There are 9 hidden switches. A switch that is on adds its own fixed numbers to the row, and there is some noise. The rows also spread widely along 11 directions, which tell nothing about the answers.
Some rows, each with its switches (1 for on, 0 for off) after it:
[-13  12 -20  -2  -6 -22  -6  19  -6 -26  18  -8 -17   9   0  -9  10  25
  -3  -5  32  -5  35   1   7  24  18  11 -17 -16   0 -14  11  -1  -5   8
 -13  31  22] => 1 0 1 1 0 1 0 0 1
[  0  11 -44   4  14  -2 -27   7 -20  -2   7   0 -20 -13 -15   4  -2   0
  12  -9   9  -6  11  -2   9  11  19   2 -10 -18   0 -10   1  16  17   9
  -1  54  37] => 0 0 1 1 1 0 1 1 0
[ -6 -11 -26   7  11  12  -9  -4  -9 -16 -11   7  -3  -2   7  13   3 -10
   1 -17  -3  -2  -3  -1   9  11   2   7   0 -13  -2  -6  13   4  10  20
  -4  34  20] => 1 1 0 0 1 0 0 1 1
[  2   4  -7  -9   4  32  -3  -9  -3 -12  -7 -10 -13   1   4  25 -18 -17
   4 -12  21  15  -4   6   8   1 -10   9  -6 -10  -1  -2   8  -6  -3  38
  14   0  21] => 0 0 1 0 0 0 0 1 1
[-26  -5  20  -2  -3  -5   5   6   8 -11   1   4   2   4  23  -3   9   1
  -4 -18  -5   6   9   4  -2   1 -15   7   5 -18   5  -9   7  -8 -13  23
   1 -13   4] => 0 1 0 0 1 0 0 1 0
[-13  -9  -8  12  11  -5  -5  -1  -9 -14  -6   5  12   1   5   0  16   3
   0  -3  -4   3  12   7   2  11  -5   7   2 -19   4  -9  10  -1  -4   8
 -12  12  12] => 1 1 1 1 1 1 1 0 0
[ -1   6 -42  -1  14   3   1  10   4 -23 -13   8  -6   0  -5   5 -15  -4
  13 -10  13  18  18  -3  -3   5  14   5 -37   0   9 -14   3   4   2  17
 -16   5  14] => 0 1 1 0 0 1 0 1 0
[-20 -22   0 -18   2  17  19   7  16  -9 -23  12   9 -21  21   8 -13 -34
   4 -37  -1  21 -13  -8   3  -8  -6  -7 -17  -3  -4 -10   1  -3 -16  42
   1 -14   2] => 0 1 0 0 1 0 1 1 0
[-16   6  -1  -2  -5 -17   0  16  -4  -6  14  -6  -1   1   0   1  14  12
  -6 -20   5   5  22  -3  -1  14  12  13  -2 -13   0  -7   3  -3 -16  23
   5  13  20] => 1 0 0 1 0 1 0 1 1
[ -1  11 -16 -16   9  -1 -15  -5 -18 -19  -8  -6 -14  -3   7  19  -3  13
  -9 -21   2   9  12  -6   1  15  -3   6  -7  -8   4  -4   4   2   0  36
   0  33  32] => 1 1 0 1 0 0 0 1 1
[-13  11 -12  -3  17   8  -5  12  -2  -5  12 -15 -28 -10  -7   1  -4   6
  12  -4  10   6  22   6  15   3   3  12  -9 -19   2  -6  -1 -12   4  27
  21   5  27] => 0 0 0 0 1 1 1 1 1
[-19  16  20  -5   0   1   5  16   0   5  22 -14 -27  -8   8  -2  -3   9
  -7 -11   5   4  10   8  17  -7 -11  13  12 -24   4   9  -2 -14   3  17
  20  -5  18] => 0 0 0 0 0 0 0 0 0
[  1   7  10 -11  -1  -8  -9 -11 -10 -18   4  -1 -12   6  10   5  -5  -1
  -9 -10  12  -3   4   0   8  -1  -9   4  -4 -27  10   2   3   6   2  20
   2  10  19] => 0 1 1 1 0 1 0 1 0
[-13  17 -12 -23  14 -26  -9 -10 -24 -43  -3   5  -9   3  11  17  -1  36
 -24 -13   4  15  27 -29  -5  21 -11   9  -9  -8  15  -2   9   1  10  24
 -27  28  32] => 1 1 1 1 1 0 0 1 1
[ 20  25   4   0   3   4  -5   5   9  -7  -7 -19 -22  16  -1  -8 -11   9
  13   8  24  12  24  26   4   0   2   0 -27  -6   5 -18 -15  -3 -14  28
  15 -22   2] => 0 0 0 0 0 0 0 0 1
[ -4   9 -21   6  27  23  -8  -9  -6 -18 -12  -5 -19   3   2  20 -13   1
   8   1   7  18  13   8   2   3 -21  16  -6 -11  11  -2  10 -13  12  24
   6  -2  25] => 0 0 1 0 1 0 0 1 1
[ -7  11   2 -20  10   6   4  -8   7 -22 -28   0  -3  -1  21  17 -13   0
  -2 -19  10  33  14  -1  -7   8 -18  -1 -21   2   9 -10   1 -10 -17  47
  -2 -19  10] => 0 0 1 0 0 0 1 1 1
[-20 -18  -9  -4 -19  -8  15  23  11 -17   6   8   2  -1  13 -18   8 -12
   5 -18  35  -6   9  -3  11  15  19  -6 -20 -11 -15 -24  10   5 -17  12
 -19  18   1] => 1 0 1 0 1 1 0 0 0
[-15 -15   2  20   7  -1   0   6   5  -8  -1   2  12   4   7  -1  19  -9
   6 -13  -9   1   9  20   4   2  -3  17   6 -23   4  -9   7  -8 -12  18
  14  -8   7] => 1 1 0 1 1 0 1 1 1
[-15   9  23  -7 -12 -24   1   7  -2 -12  27  -4 -14   9   5  -9   6  14
  -9  -8  16  -6  16  -6   4   2  -2   6   1 -22   2  -8  -1  -1  -4  11
   0  -1  11] => 0 0 0 1 1 0 0 1 0
[-19  13  11   2   4 -20  -7   9  -3   2  -5   1  14  -2  15 -12  21  27
  -4  -7  -9   8  27   6  -7  22  -2  -7   4  -9   1 -17  -2   3 -20  17
 -16   8   7] => 0 0 1 0 1 0 1 0 0
[ -8   6  -8  12  14   8  -4   8  -3  -3   5 -11  -8   1 -10   6   9   6
  10  -1   1  12  19  13   5   4  -2  20   3 -14   4 -10   1 -13  -2  22
  18  -4  20] => 1 0 0 0 1 0 1 1 1
[-13  -2  -8  15 -10 -20 -13  12   9  -8   2  17  14  17  -4  -3  26  -2
   1 -14 -15  14  16   2 -29  10   9   7  -4 -13  22 -17   7   7 -14  -2
 -10  -2  -1] => 0 0 0 0 1 1 1 0 0
[ -2   0 -15   1  18 -15   5   8  -6 -10  -7   9 -11 -13   4  -4  -5  -1
  -1 -13  -4   8  11 -11   6   2   1  -2 -16  -8   5  -1  -3   5  10   8
 -11  17  13] => 1 0 0 1 1 1 0 0 0
[-36 -11 -14  12  24   0   3  18   9  -8 -10   5  -8 -13  26  -9   4   4
   9 -18 -10   3  18  14   7   4 -14   9  -4 -14  -3  -6  12 -15  -6  19
  -1   5  14] => 0 1 0 1 1 0 0 1 0

New rows, each followed by its switches (1 for on, 0 for off):
[-17 -21   1  25   3 -14  13  12  16  -6 -13  17  38   7  14  -7  20 -12
   0 -25 -23   7  10  10 -10   4  12   7  -7  -7   3  -6   8   3 -26  10
  -9 -17 -12] => 0 1 0 1 0 1 0 1 1
[ -3   7 -23  18  16  -3   0  12   5  -9  -6   7 -10   2  -1   2  -1   1
   4  -6  -4  15  15   8  -3   2   0  12 -12  -4  11  -3   5  -6   9   0
  -6   2   8] => 1 0 0 0 0 0 0 0 0
[-12  18  -8   5  31  -2 -13  -1 -14 -10  -5  -8 -19  -9  13  -1  -2  25
  -2   2  -2   3  23  17  17   7 -18   7   2 -20   3   4   5  -8  12  13
  -2  17  24] => 0 1 1 1 0 0 1 0 0
[-41  -2  -1  -4  17   9  -6  -2 -18   2  -5   0  15 -14  18  23  14  17
 -12 -22 -22  19   9  -9  -9  19 -26  13  28  -8   0   4  19 -13 -10  29
  -9  17  32] => 0 0 1 1 1 0 0 1 0
[  1  -6   9 -11  -5   0   1  -3  -3  -7  -1   3   5  -2   4   5  -5 -15
  -4 -20   2   3  -7  -7   3  -6   2  -3  -7 -13   1  -8  -6  11  -8  26
   2   1   9] => 0 1 0 1 1 0 0 1 0
[-13   9 -14 -10  21 -16   4   8   1 -23 -19   4  -4 -12  21  -4  -4  23
  -7 -18  -1  15  26  -4   5  14   2  -8 -27   3  -2  -8   1  -1  -6  24
 -21  10   8] => 0 1 0 1 0 0 1 0 1
[ -5   3 -14  17  20  -5 -13  -5  -6  -8  -4   3 -18   3   9  -2   1   5
   2  -3   1  -7  11  11   9   6  -9   4  -2 -16  -1   1  11  -2  12   2
  -6  20  16] => 0 0 0 1 0 1 0 1 0
[-29 -12  34 -13 -21  -6  15   1   0  -1  18   9  26  -1   3  22  15 -13
 -26 -35 -15  19 -12 -25 -10  -3  -4  12  22 -15   7   8  10  -5 -15  20
  -1 -16   5] => 0 0 0 0 0 1 1 1 0
[-11 -15   3  -2  11  -6   5  -7   8 -28 -31  15  -6   1  38 -12   0  -3
  -2 -12   8   1   6   5   7  10 -21 -13 -18  -7  -3 -14  11  -1  -3  18
 -23   8  -4] => 1 1 0 0 1 1 0 0 0
[-31  -2 -13  -9  20  -3  18   4   8 -39 -13  12  -5  -7  24   9 -12   8
 -10 -20  10  20  19 -11  10   7 -12   8 -21  -5   3   0  16 -16   5  23
 -21  -7   9] => 0 1 1 0 0 0 1 1 1
[  2  -1  -2  18   1 -26  -2   5   5 -12  -5   7  -3   5  14 -23  12  -4
   5  -6  17 -18  17  16  18  15  15  -5 -16 -21  -6 -15   2  11  -4   5
  -7  21  -1] => 1 0 1 0 0 1 1 1 1
[  3  10  27   7  -4  -4   3  -2  -7   7  12  -5  27  11 -13   5  11   4
  -3   0 -14  10   8   4  -4  -7   4  11  11 -17  12  -6 -13   6 -13  17
   6 -27   5] => 0 1 1 0 1 0 0 1 0
[-11  -3  -7   7  17  16  -9 -15  -8  -3 -21   4   8   0  16  11   5   3
   3  -6  -4   8   3   7  -1  16 -20  -3   7  -5  -6 -10  12  -2  -5  23
 -13  12  15] => 0 0 1 0 1 0 0 1 0
[ -7 -15 -21  13  21  14  -5 -14 -11 -14 -16   9  11   2   6  10   6   0
  -1  -7  -9  -5  -1  -4   9  16   1  -1   0  -6 -12  -6  16   6  10  12
 -21  27  12] => 0 1 0 0 1 1 0 1 1
[-34 -35  26   4  -9  -4  14   2   9 -16  11  14  -8  -2  38 -14   8 -20
 -14 -23  17 -25 -14   0  25   0 -18  -3  13 -32 -17   5  25  -6   4  -1
 -13  14  -2] => 0 0 0 1 1 1 0 0 0
[  2   7  26  23  16 -10  12   5   6  -1   0  -3  -4   7   5 -10   6   1
  -1   4 -13   8  17  19   9 -11 -14  15   4 -19  14   3  -9 -10   1   7
  16 -33  -4] => 1 0 0 0 1 0 0 0 1
[ -1  17  -5 -23   0   2 -12  -1 -20  -7  -8 -10  -4 -10   3  14   3  15
  -5 -15   8  16  13  -8   0  22   1  -5  -3  -6   2 -13  -4   7 -11  43
  -1  29  30] => 1 0 1 0 1 0 1 0 1
[-18  19  17 -16   3 -32  -6  -8 -12 -34  16   1 -28  11  20  -4   1  38
 -25  -4  13  -9  23 -15  11  13 -15   2   0 -22   5   1  10  -4  16   7
 -22  20  18] => 0 1 0 0 0 1 0 1 0
[ -1 -18 -10  15  -9  -4   5   9   6 -22  15   8  -6  12   2  -7   1 -21
  -3 -13  19 -19  -4   6  17  -4  19   8 -14 -27  -2   1  13   8   9  -8
  -6  13  -1] => 0 1 0 1 0 1 0 0 1
[-18 -22 -30  19 -14 -11  -2  28  14  -6  -7  17  18   0  17 -17  20 -20
   9 -31   9 -10  10  11  -3  23  33  -6 -19 -11  -9 -17  15  17 -25   5
 -17  34   0] => 0 0 1 1 0 1 0 0 1
[-12  -1 -11  45  21 -24  11  26  14   9  -7  12  22  -2  10 -35  21  18
   9   0 -23  -9  29  24  12  10  25  -4 -11  -4 -11 -12  -2   6  -6 -18
 -24   1 -18] => 0 1 0 0 0 0 0 0 0
[  5  -6   3  12  -2   0  -2  14  18  -5  -5   3 -18   1  16 -20  -6 -31
  19 -18   5 -11   3  26  14 -12   7   1 -18 -29   8 -11  -9   8  -7  23
  29  -5   0] => 0 1 0 0 1 0 0 1 1
[ 10  -6 -18  21  18  16   2  -4   5   2 -22   2  -2   0   3  -1  -4 -15
  15  -1   7   3   0  20  12   3   0  -2 -13   0 -12 -13   2   0   1  15
  -2   4   2] => 1 0 0 0 0 0 0 1 0
[  2  17  29 -15  -7 -40  19  18  11   0   1  -4   0  -7  15 -32  -8   7
   1 -12  20   3  28   0  11  -1  17 -16 -34  -7  -4 -15 -26  10 -28  29
  -2 -19  -5] => 0 0 1 1 0 1 0 1 0
[  6  16 -17  -7  12   7  -4   9   1 -23   1 -15 -25   4  -8   3 -15   1
  12   1  25  16  24  17  10  -4   4  14 -30 -20  15  -6  -3  -7  -2  26
  16 -12  19] => 0 1 1 1 0 1 1 0 1
[  4  10  -3 -19  -5  -3   0  13 -15  -4   5 -12  -9 -17   5  -6  -4   5
  -1 -14  18  -7   9  -5  24  12  23  -8 -12 -16 -10 -12 -13  16  -5  35
   3  36  23] => 1 1 1 0 1 0 0 0 1
[  7  -2   3  22   2  24  -6  -6  -9   6  16 -10  10  17 -22  16  11  -6
   1   7  -5   2  -5  11   3  -2   4  17  20 -18   1   0   5  -1   4   4
  11  -8  10] => 0 0 0 0 1 0 0 0 1
[-18 -18  -5  14   8  16  -6 -12 -12   3 -16  15  32  -1  11  17  21  -7
  -9 -15 -23   9 -10  -3 -12  18 -11   0  23  -7  -3  -1  21   5  -7  10
 -23  21  10] => 0 0 1 0 1 1 0 0 0
[-19  10   9  -7  12 -21   6   8  -4 -18  -6   3  -5  -3  18  -8   5  18
  -8  -8  -7  15  27  -1   0   8 -16   7  -6 -16  17  -4   0  -7  -5  20
  -7  -5  12] => 1 1 1 0 1 1 0 0 0
[ 12  16 -16 -22  -4  21 -11  11 -12  -1   8 -30 -22  -6 -16   3 -14   0
  18  -1  38   7  16   7  12   8  18  -1 -24 -11  -7 -19 -12   5 -17  46
  20  15  33] => 0 0 1 1 1 1 0 0 1
[ -6  -2  -3  15   0   2   2  10  12  -6  -1   6   1  13   0  -4   5  -5
   8  -5   1  13  11  10 -10  -1   0   6  -9  -8   9 -14   3  -4  -7   5
  -4 -19  -3] => 0 0 0 0 1 0 0 0 0
[ -9  -4 -19   8  22   8  -5  -9 -18 -14 -11   7   0  -9   8  12   6   5
  -8  -8   0   1   3  -4  16  19  -5   1   7 -10  -6   0  15   2  17   9
 -19  38  20] => 1 0 1 0 1 0 1 0 1
[-20   3  33 -16 -16 -17   4   6  -4  -1  13  -8   5  -5  19  -2  14  10
 -17 -27   8  -4   9  -4   9  12   3  -4   9 -17 -12  -5  -1   0 -23  33
   3   9  11] => 0 0 0 1 0 0 1 1 1
[ -3   7 -26  15  21 -10  -4  14   1   4 -17   6  -2  -9   9 -18   4  14
   9  -7  -3  -1  21   9   7  19  17 -15 -21   4 -12 -14  -1   8  -2   5
 -23  28   5] => 0 0 0 0 0 1 0 0 0
[ -8  19   3   6  25 -13   8  16  -3   2   4 -13 -17 -14   6 -22  -3  20
  10   6   7  -4  35  10  27   7   6   0 -13 -14  -7  -6 -13  -4  -1  22
   7   2  16] => 0 0 1 0 1 1 0 1 1
[-21   3 -10   9  15  -5   1  22   1  -3  -4  -7 -14 -11  19 -20  10  12
  12  -5   9  -3  30  19  17  19   2   5  -6 -18  -6 -12   5  -7 -11  22
   5  19  18] => 1 0 1 0 1 1 0 0 1
[ -2  19 -10  -8  15 -13 -11  10  -1  -1  -9  -5 -30 -17  16 -19 -10   7
  12  -9  18  -5  23  13  22  11   6 -14 -24 -14  -6 -13 -10   6  -3  29
   5  27  19] => 0 0 1 0 0 1 1 1 0
[-11   4   3  -3   7   3  -3   4  -4  -3  -6 -12   4  -4  14   1   5  15
  -2 -15   1   2  15  11   7  14   2   1  -3  -8 -12  -9   1  -3 -20  36
   2   9  15] => 0 1 0 1 0 0 0 1 1
[ -2   7  24  26 -17 -14  -3  14  11   8  36  -7   5  25 -23  -9  22  -8
   7   3   1  -2  13  23  -3 -12  13  24  10 -33  16  -7  -5  -4 -10  -5
  26 -34  -3] => 0 0 0 0 0 1 1 1 0
[-16 -29  -7  -5 -10  17  18  10  12 -16  -9   7  20  -2   8  19   0 -36
   1 -36   3  20  -9  -3  -5  -4   5  15 -12  -7   2  -5  13  -7 -24  36
   8 -15   6] => 1 1 0 1 0 1 0 1 1
[-30   9   9  -2   2 -19  13  24   2   0   1   2  18 -12  14   1  19  15
 -12 -28 -17  23  26  -2  -6  15   4  11   5  -9   9  -1   0  -8 -21  25
  -1  -2  11] => 1 0 1 0 0 0 1 0 1
[ -6 -18   7  -1  22  14   1 -29 -13 -14 -25   2   7  -5  18   5   4   2
  -4  -1   4  -5  -6   1  22  14 -20 -11   5  -7 -22 -11  12  -2   6  24
 -20  18   9] => 1 1 0 0 1 1 1 1 0
[-35  12  31 -25   0   5  -4  -3 -11  -3   8 -16 -11 -10  24  12   7  18
 -15 -16   7  11  12   1   7  12 -29   9  22 -24   0   2  10 -19 -16  44
  13   4  30] => 0 0 1 0 0 1 1 1 0
[-12 -22   6   5 -21   8   5  -1  12 -21   3  21  12  17  13  15   4 -32
 -13 -29   0   5 -23  -4  -9  -8  -5   9   4 -19  11   3  21   4  -1   1
  -9  -6  -6] => 0 1 0 0 0 0 0 0 0
[ -4  21  34 -27 -22 -38  15  23  14  -8   9  -3 -13   0  15 -22  -6   7
  -9 -21  15  14  24  -9  -2  -3  11 -11 -28 -10  12 -12 -20   5 -25  27
   2 -21  -4] => 0 0 0 0 0 1 0 0 0
[  3   9 -22   0  11  19 -18  -6 -18  -7   1 -21 -12   9 -14  21   3  13
   6   1  15   9  15  11   0  16   0  16  -1  -8  -4 -11   8  -8  -5  31
  10  20  34] => 1 0 0 1 0 1 0 1 1
[ -2  13  -7  -5  18 -17  -3  -2 -11 -24   7   7 -20  -6  -1   1  -9   2
  -7  -8  -2   1  15 -13  18  -3   2   8 -13 -27  17   8  -3   7  26  10
   0  15  21] => 0 1 1 0 1 1 1 1 1
[ -9  -3 -27   7  11  13  -1  20  -4  -5   0  -4   6 -12 -12  12   4 -12
  12 -16  -7  21  13   9   1   0  11  22  -7 -18  14  -5   0  -4  -8  25
  18   2  24] => 1 1 1 1 1 0 1 0 1
[-19  -7  -3   8  -2  16 -11   6  -4  10  -2 -11  21   1   7   8  20   7
   5 -16  -9   3   6  19  -6  16   2   8  14 -10 -12 -14  10  -4 -28  29
   4  10  17] => 0 1 0 1 0 0 0 1 0
[-15 -17  -6  35  16   2   1  -3  12 -12 -10  19  19  12   7   2  14 -20
   4  -7 -16   6   3  20  -3  -5  -8  17   3 -22  13   1  18  -6   2  -5
  -5 -19  -5] => 0 1 1 0 0 1 1 1 0
[  5  12  11 -13  -9  -8   0  14   1 -12  11 -13 -10   5 -12  -3   3  -2
   3  -9   8  15  18   4   0  -5  10  11 -14 -22  19 -13 -15   0 -14  33
  24 -16  13] => 1 1 0 0 1 1 1 0 1
[-25 -21 -26  10   0  11  13  19   8 -15  -3  11   8  -5  11   3   7 -10
   1 -21   6   5   0   2   7   9  11   7  -8  -4 -11 -10  19  -5  -4   7
 -18  16   4] => 1 1 0 0 0 0 0 0 0
